There are 4 ways to turn a row about zero (a turn may also mirror it). The second row of each pair is the first, turned, with some noise. The first 36 pairs use one turn. New pairs use 2 turns, one after the other, and a turn may come again.
In the rows, 128 means zero.
Some pairs, each with its turns in order after it:
[107 136 141 115 124 124 169 110]
[117 131 137 109 127 131 164 104]  V

[122 206 121 127 134 141 104 141]
[101 196 137 157 145 134 133 158]  V

[197 122  88 149 163 118 121 103]
[116  89  92 127 117 134 163  66]  U

[153 110  58 148 142  79 103 130]
[ 77  98  77 152  97 151 110 148]  S

[136 137 111 148 121  75 112 112]
[146 107  95 124 124 151 104  88]  L

[103 112 130  91 151 107 136 116]
[150 115 174 128 118 113 151 120]  V

[116 145 117 124 149 122 112 175]
[128 100 104 144 153 137 163 122]  S

[ 72 101 111 108 165 151 138 138]
[120 122 166 127  84  74 129 118]  V

[132 142 131 108  50 140 151 206]
[178 178 196 116  87 124  82 109]  U

[148 128 115 121 139 165  94 145]
[115 139 124 131 143 141 182 135]  L

[123 188 117 135 206 120 118 109]
[ 94 146 148 201 161  94 160 146]  V

[147  50 151 102 206  66  96 153]
[ 94  37 102 110  41 143 158 147]  L

[115 153  65 139 130 145 115 111]
[ 71 128 152 131 129 127 120 170]  V

[111  71 121 112 167 118 130  50]
[ 92  90  84 155 112 133 185 181]  U

[152 134 110 102 122 151 102  74]
[134 129  80  99 112 171 157 136]  U

[108 147  99 143 127 181 122 120]
[145 150 140 120 180 109 162 130]  L

[159 155 138 138 131 122 133 126]
[123 156 108 133 137 131 115 108]  S

[ 88 133 122  90 134 197 142 131]
[ 93 201 138 132 126 166 137 155]  U

[ 94 100 162 121 128  98 143  88]
[115 106 115 127 101  77  88 122]  L

[125 119 203 206 157 172 171 168]
[214 188 107 114  86 136 190 100]  S

[135 118 107 141 124 188 153 129]
[129 165 171 107 148 115 157 124]  L

[172 136 123 129 131 158 121 125]
[132 135 123 114 131 154 153  89]  U

[147 128  81 201 136 205 132  72]
[117 126  81 190 147 215 142  81]  U

[123 152 117 157 156 106 175 156]
[180 118 150 100 122 150 105 154]  L

[206  97 139 190 126 130 128 185]
[102 197  67 117  94 159 179 132]  S

[127 162 125 140 121 112 132 140]
[126 129 113 154 139 116 129 100]  S

[101  85 122 155 124 128 100 132]
[139 100 113 125  83 114 114 153]  V

[127 146 158  78 154 134 105 142]
[ 92 118 101 145 137 135 132 177]  L

[118 171 141 123 146 125 162 145]
[154 133 132 157 152 143 133  94]  S

[177  88 148 107 177 123 121  87]
[113  90 117 112 130 123 211 125]  U

[126 122 142 121 138 131 126 125]
[141 127 128 126 127 115 133 123]  V

[116 104 177 108 127 119 109  59]
[161 146 147  98 142  99  72 173]  S

[129 125 181 133 126 162 163 129]
[126 174 141 130 100  95 123 159]  L

[124 118 153 124 141 131 118 125]
[150 128 123 131 128 109 137 126]  V

[ 68 124  97 151  73 144 158 159]
[118 101 173 163  86  88 174 109]  S

[151 154 150 132 158 188 158 108]
[ 97 134 150 116 161 191 154 111]  U

New pairs, each followed by its turns in order:
[206 126  54 184 154 125 129 118]
[ 80  47 132  70 140 122 159 171]  U V

[178 117 133 147 154  87 137 145]
[106  78  93 133 132  95 116 150]  V V

[136  62 176 127 131 129 206 171]
[165 227 150 143 124 159 114 175]  S L

[127  98 129 130 110  90 157 112]
[126 141  98 135 132  92 164 110]  S S

[114  59 122 141 161 140 131 146]
[111 164 191 155 118 152 137 131]  S L

[149 101 136 142 156 126 102 134]
[110  92 136 141 138 138 145 106]  U V

[129 127 120 173 126 108  50 140]
[110  96 191 139  97 169 102 137]  S V

[ 96 138 142 165 166 132  55  50]
[ 99  56 218 154 141 167 115 133]  L V

[158 123 149  66  83 130 122 143]
[184 133 118 156 156  78 140 139]  L L

[157 138 158 162 129 111 105 135]
[154 130 144  95 144 150 158 107]  V L

[122 128 101 124 110 156 153 137]
[155 150 158 123 119 105 120 134]  S S

[101  50 115 194 110  71 129 137]
[190 136 161 159  86 110  58  85]  S U

[135  80 202 106  52 129 150  90]
[172 216 113 183 138 173 159 110]  S V

[ 86 135 111 123 147  58 159  96]
[167 134 101 141  92 135 182  85]  S L

[129 139 137 110 110 176 191 154]
[128 182 100 165 131  87 121 169]  U L

[139 132  77 131 147 206 115 140]
[117 143 153 142 149 105 166  50]  L V

[144 183 191 108 113 103 136 119]
[125 160 149  90 129  92 196 146]  U U

[163 145 137 133 160 140 103  82]
[153  86 136  96 101 148 138 152]  V L

[116 160  62 131 109 117 150 105]
[155 117 108  75 154 161  97 144]  L S

[129 131 126  92 117  70 139 111]
[ 96 126 150 147 139 117 153 178]  U S

[133 132  74 136 124  94 138  94]
[171 126 150 105 111 126 174 148]  V S

[138 131 121 124  80 174 179 115]
[146 162 105 101 138 131 194 133]  S V

[141 128 173 104 156 150 206 121]
[167 173 157  80 141  87  94 144]  L U

[130  82  98 148 121 125 128 148]
[110 118 126 159 121 117 156  92]  V L

[125 136 135 127  91 169 131 138]
[114 128 117 123 122 113  79 145]  S L

[ 90  83 138 152 203  98 120 139]
[159 149 148 151  83 126 153  54]  S U

[149  66 123  99 114 125 177  84]
[156 206  82 116 111 118 120 135]  S V

[ 98 123  50 126 104 143 126 138]
[144 120 144 115 161  66 173 153]  V S

[110  94 111 151 124 138 172 147]
[161 100 161 102 139 127 150 146]  L U

[135 105 133 119  92 194 131 160]
[109 159  93 144 119 139 182  87]  L V

[193 127 164 168 172 159  82 159]
[ 57 160 153  85 141 166 104  78]  L V

[ 62 127 150 142 132 150 120 112]
[155  84 147 109 101 105 160 119]  S U

[104 204 177 118 103  89 112 107]
[107  60  76 114 166  83 128 105]  S U

[ 90 142 206 114 131 144 162 128]
[ 94  81 137  91  79 167 102 126]  V U

[149 149 166 152 128 124 125 129]
[136 147 134 135 163 163 129 114]  L L

[150  99 123 103 101 118 153 118]
[147 139 118 126 149 144 123 175]  L U

[183 119  92  93 114 132 137 127]
[116 139 127 136 158  72 129 162]  L L

[142 146 141 142 139 127 174 129]
[154 110 142 126 103 128  93 116]  V S

[190  77 113 127 127  50 168 125]
[144  62  90  87 152  54 109 134]  V V

[125 126 143 123 145 102 182 183]
[156  97 144 122 164 106 125 185]  U U

[ 56 142 117  77 107 105 137 140]
[156 111 121 121  41 110 134 133]  S L

[132 112 111  90 125 148 135 177]
[135 152 108 149 142 134  72 137]  U L

[148 108 150 130 149 129 135  73]
[118  94 153  86  96 132 122 130]  V L

